All groups share one centre, and each spreads out both ways along 13 directions, with some noise.
In the rows, 128 means zero.
Some rows, each with its group after it:
[ 81 135  67 168 141  91 209 121 132  99 210  58  64 145 124 118 112 150
 118 145 121]
W
[114 187 108 202 119 123 169 149 122 163 217 183 179  71 148 149 163 138
 130 150 111]
L
[100 114  47 120  96 110 165 134 141 107 132  90  68 138 118 141 131 127
 101 126 156]
W
[150 157 194 133 152 124  36 121 105 135 178 182 141 173 136  96 148  91
 131 154 128]
L
[ 76 108 101 175 126 195 126 112 150 100 148 111  77 115 105 128 115 169
  80 189 122]
W
[123 135 125 114 118 132 135 140 162 129  77 128 120 144 104 103 130 113
 116 137 139]
Z
[ 87 165  78  92  74 106 140 161 168 129 133 156 137 119 102 153 118 159
  77 119 163]
W
[127 140 107  96 130 117 135 178 136  94 105  89 113 126 119 149  90 130
 108 126 100]
L
[126 106 187 122 139 151  92 175 101 115 157 111 127 103 114 104 166 171
 105 131 116]
W
[ 86 175 125  53 114  86 121 182 155 104 106 140 193 156 119 152  86  85
  95 103 148]
W
[126 125  94 153 145  76 132  91 115 104 192 128 115 145 142 134 101  72
 150 123 127]
L
[141 156 136 116 138  77 141 151 161 129 120 121 122 165 112 102 132 130
 136 118 105]
Z
[133 138 142 124 124 137 119 128 120 108 175 131 123 124 129 123 124 160
  99 105  98]
G
[106 146  83  75  75  96  89 158 127  84 132 121 117 157 144 147 115 140
  78 110 138]
Z
[ 88 114 124 142 133  71 126 178  94  99 159 117 154 108 148 148 171 129
 132 138 132]
W
[ 83 134 136 131 120 105 110 150 148  92 110 127 156 172 173 103 166 142
 101 134 114]
G
[104 107 133 130 133 117 123 125 126 102 126 114 121 143 125 116 137 121
 115 135 132]
L
[133 145 151 138 166  93 133 120 103 111 115 134 156 135 124 104 104  78
 145 136 121]
Z
[107  90 114 177 148 123 151  89 133  94 106 120 117 108 121 126 112 134
 135 148 119]
G
[123 170 163  69 155 175 172 191 110 186 146 134 174  91 102 140 167 114
  95 101 119]
L
[ 76 144 147 141 159 123 142 144 138 155 148 192 213 148 147 118 197  75
 118 107 109]
L
[ 98 126 145  86 135  66 119 149 135  89 108 106 130 150 119 129 113 152
 105 115 154]
G
[138 173 106 132  96 135 144 133 163 146 139 157 155 153 157 109 150  90
 113 109 116]
L
[127 137 181  96 136 100 131 146 119 101 137  98 153 165 127  91 137 130
 112 105 124]
W
[ 44  86 189 154 148  83 101 162 119  52 192 106 204 125 130 130 105 120
 120 143 135]
L
[139 150 142 140 118 103 123 113 123 114 122 140 152 140 140 102 136 132
 120 126 105]
G
[ 82 124 121 141 108  94 189 139  91  91 128  84 151  94 128 114 151 201
 106 130 112]
L
[124 133 114 108 121 107 131 142 130 133 136 141 133 136 121 136 137  86
 126 113 151]
W
[140 179 120 145  99 121 146 152 125 129 122 133 128 149 173  67 182 136
 103 136 125]
Z
[ 85 119 114 118 102  91 143 145 138  92 159 100 132 146 133 118 135 168
  95 105 117]
Z
[120 144 135 123 135 110 112 107 102 134 115 158 151 152 134 108 162 129
 122 131 107]
L
[101 114 178 127 172 104 156 175 136  92 177  59 109 176 129  74 144 148
 112 100  89]
W
[ 75  73  67 130 122 138 152  80  97  86 167 113 121  89 118 165  88  75
 102 104 166]
Z
[173 120 189  83 104 109 159  66 105 108 105  84 142 159 105  59 112 131
 119  78 136]
L
[151 127 137 108  82 169  64 125 120 100 120 117 123 179 158  78 146 129
  85 120  90]
G
[115 128 155 113 130 147 142 163 166 103 147 102 127 131 142 112 146 195
  68  77 100]
G
[148 115 143 154 156  82 183 166 133 129 136  99 122 124 129  82 172 135
 152  90  83]
W
[104 191 118 132 136  78  96 189 132 143 166 159 135 158 146 130 168 102
 129 178 143]
G
[139 113  88 140 109 129 163 133 153 128 156  82  35 114  58 101 121 182
 110 114  94]
G
[115 121 153 143 182 118 132 144 140  86 124  97 117 147 187 127 144 164
 105 130 127]
G
[ 94 118  98 164 119 115 132 132 164 110 143 141 131 153 140 119 149 118
 123 127 102]
Z
[126 144 160 110  98 102 124 142 118 107 114 100 141 161 140  96 152 154
 112 142 132]
Z
[ 96 134 143 117 128 121 119 153 101 102 147 106 148 185 183  83 185  92
 103 143 148]
Z
[ 66 140  89 100  97  77 140 156 169  88 141 118 128 188 143 108 147 140
  84 111 132]
W
[ 84 117 171 125 107 100 157 133 150 147 171 115 184 156 112 143 183 122
 131 135 168]
Z
[ 74  86 141 135 150 151 151 172 178 102 140  86 148 174 143 115 155  91
 111 109  92]
Z
[164 178 129 174 130 112 171 106 155 153  75 181 182 104 109 113 103  77
 169 150 109]
L
[138 135 126  90  85 115 126 131 114  99  34  93 116 154 120  91 137 144
 115 161 168]
W
[135 145 121 144  99  58 158  81  93 108 141 102 136 163 152  78 151 132
 139 122 137]
G
[ 94 117 200  75 116 110  79 160 122 110 125 161 212 136 117 120 150 128
  97  96 148]
W
[102 118 167 125 178  87 157 134 166 131 116 134 145 138  93 113 130 113
 136 119 146]
G
[ 99 113 168 174 187 115 114  79 119 111 130 176 164 107 154 150 133 130
 137 157 161]
G
[ 97  94 146 168 109 150 143  55  92 112 111 162 172  66 106  94 130 135
 107 148 175]
Z
[ 90  83 135  88 109 138  92 155 149  71 128  78  75 154 106 120 111 142
  74 123 150]
L
[100 186 110 107 125 100 172 202 143 156 154 133 146 119 123 134 175 164
  96 104 117]
L
[111 178 103  83  76  66 110 162 147 129 148 155 155 184 123 116 131  89
 115  91 124]
G
[ 82 107 129 120 120 150 129 160 123  84 147  88 142 139 158 129 144 117
  89 131 117]
Z
[ 84 100 208 141 141  84  79 151 161 102 116 180 203 149 116  76 168 178
 112 115  86]
W
[125 208  91 133  52  62 198 159 113 132 132 111 167 117 159 127 162 171
 123 153 149]
Z
[112 127 102 168 102 105 162 108 143 128 134 136 128 122  94  92 146 131
 133 141 122]
G

New rows. What belongs after each?
[128 143 185 110 145 128 113 105 116 120 125 152 178 141 169 120 137 118
 110 123 165]
G
[115 128 116 173 123 138 158  71 152 147 180 156 126 143 121  99 143 107
 116 131 137]
W
[107 110  99 158 148 101 141 105 160 109  88 122  65 143 119 118 145 165
 127 157 160]
G
[109  97 108 146 101  77 124 148 117  78  31 129 158  79 117 138 129 163
 135 159 125]
W
[ 75  46 167 131 130 178  92 150 125  86 124  90 136 152 153  89 191 129
  83 119 121]
W
[135 151 112 134  95  98 106 102  79 114 166 151 151 106 116 141 100 111
 128 143 136]
G
[ 89  96 113 135 108 127 160 114 171 128 138 144 163 151 143 105 183  79
 105  83 134]
W
[103 151  86 131 118  86 139 142 128 111 117 126 108 124 138 146 137 132
 116 163 167]
G
[150 162 158 168 166 123 158 145 128 126 158 119 124 134 180 107 156 141
 129 140 102]
G
[ 86 127 131 115 115  68 121 132 104  96 168 127 167 135 114 128 117 120
 119 116 135]
G
[101 116 115 119 116  63 145  99 110  91  96 100 116 143 114 111 127 129
 132 149 181]
G
[112 118 102 109 122 125 152 121 127 119 143 119 106 120 108 126 109 107
 103  98 146]
Z
[ 96 112 159  87 147 129 111 193 188 119 153 111 144 164  97 145 127 111
 102  94  92]
Z
[129 116 144 113 128 128 130 128 125 114 146 108 116 142  98  98 120 134
 108 103 105]
G
[108 158  63 152 123  77 152 134 113 125 185 148 130 122 145 155 147 142
 122 117  92]
L
[ 83  90 109 110 129  98 105 141 111  58 145  75  82 143 147 141 127 180
  85 130 143]
G
[109 126 133 144 119  82 165 101 126 110 162 114 122 132 141  98 157 182
 113 107 140]
G
[137 143 163 105 141  90 158 150 124 113 109  85 115 140 119 100 127 156
 120 136 150]
G
[ 78 126  91 157  95  82 118 161  96  99 140 103 125 148 126 101 160 109
 134 192 121]
G
[134 106 160 183 113  71 120  75 130  62 127  96 137 162 144  78  80  83
 156 170 158]
L
[ 84 146  86 128 154  60 161 159 166 114 162 124 108 123 143 167 132 164
 111 112 151]
G
[122 131 180 126 117  81 191 134  95 110 186  52 150 110 108 114 138 190
 127 121 126]
Z
[ 94 115  50 134 135  89 133 115 201 115 167 127  42 184  96 123 111 125
 107 100 111]
W
[108 148 129 124 106  97 150 142 124 105 137 109 156 144 161 105 152 149
 106 123 127]
G
[114 138 160 115 130  93 126 152 144 119 150 110 135 164 117 108 148 140
 121 121 114]
Z
[ 92 101 116 132 138 112 126 133 123  71 146 107 136 133 139 120 109 116
 107 108 101]
Z
[ 83 113 126 123 104 149 123 126 130 112 124 126 151 131 124 127 135 126
  94 151 162]
W
[144 151 182 127 128 120 100 143  81 112 180 114 149 140 143  85 141 147
 110 130  92]
G
[142 123 147  84 161 141 170 132 155 106 135  84 100 150 161 139 113 138
  86  57 134]
G
[113 123 111  80  94 110 123 157 173 124  74 120 114 180  80  82 133 103
 104 121 136]
G
[ 96 159 188  81 150  66 123 141 138 108 149 100 143 224 125  58 136 124
 105 123 138]
W
[126 114  96 133 123 140 157 163 150 126 128 113 114 112 125 137 136 108
 116 103 102]
W
[ 80 126 153 114 142  83  98 140 100  94 135 136 177 139 136 126 134 131
 112 126 118]
L
[ 65 102 133 138  94 102 136 149  81  85 164  82 158 141 122  95 155 114
 116 156 130]
G
[ 72 100 165 136 140  67 176 194 141  72 164  82 196 142 156  89 170 171
 105  65  63]
W
[ 63  98 129 152 150 110 141 151 129  85 160 118 169 114 126 148 111  92
 126 130 123]
L
[ 89 119  49 149  91 115 163  93 145 114 141 123  83 123 101 141 112 142
 104 144 162]
W
[ 89 137 141 135  99  71 168 126 160 115 162 145 188 120 110 120 115  98
 129 117 181]
L
[ 77  98  93 138 123  89 112 169 151  86 147  94  78 164 104  98 141 155
 111 134  86]
G
[ 83 109 196  93 157  91 115 135 101  66 106 102 187 152 170 127 128 152
  99 125 165]
G
[137 177 154 133 134  95 117 169 112 123 140 118 128 176 164  62 169 136
 119 147 110]
Z
[136 180  87 134  52  67 159 131 137  98 127 127 149 139 160 113 118 157
 109 115 117]
L
[125 100 194  77 128  93  69 148  86  64 140  62  95 186 108  65 120 178
  93 113  98]
G
[120 122 113 164  92  87 157 106 126 131 167 128 151 164  94  54 144  79
 145 107  72]
G
[117  79 172 185 141 104  88 142 179  51 188  79  82 166 119  79  85 124
 125 159 127]
L
[115 144 155 134 161 110 194 175 169 116  78  70 126 174 164  72 180 142
 119 137 129]
G
[ 83 154 161  32 107  89 112 208 137 106 121 117 187 171 137 114 163 160
  63  74 119]
L
[112  97 137 184 118 141 148 127  86 104 233  84  94  88  96  99 142 193
 104 127  77]
G
[126 101 145 134 141  92  42 125 106  67 139 136 111 148  93 111  78 150
 128 130  56]
G
[ 88  94 178 150 148 131 171 116 104 118 171  86 178 119 119 129 149 101
 138 137 144]
Z
[ 97 147  98 141  94 108 123 126 103 104 182 149 148 114 160 127 138 143
  96 114 125]
Z
[121 143 134 107 108 111 191 115  82 145 121 103 128  86  84 109 161 177
 107 134 179]
L
[ 63 142  98 114 103 103 121 187 118 134 139 124 128 124  82 137 162 101
 116 195 199]
G
[ 97 125 134 129 175 119 141 159 117 114 203 117 131 138 134 130 134  61
 123 114 126]
Z
[148 124 122 109  86 153 102 127  80 117 162 119 114 114 149 124 159 139
  92 112 143]
W
[141 130 125 126 112  78 107 136 105 119 106 150 139 105 117 130 130 132
 141 125 136]
W
[145 170 103 146  64 132 175 130 101 118 159 103 144 119 174 101 155 182
  91 115  97]
L
[171 142 174 151 106 116 119 101 189 135  93 141  75 141  52  39 138 210
 123 147 140]
L
[ 78 124 112 151 133 104 171 167 114  98 149  98 160  99 110 138 117 100
 131 139 113]
G
[ 89 157 162  84 151  97  75 185 144  98 156 155 185 161 129 147  93 107
  99 115 101]
W
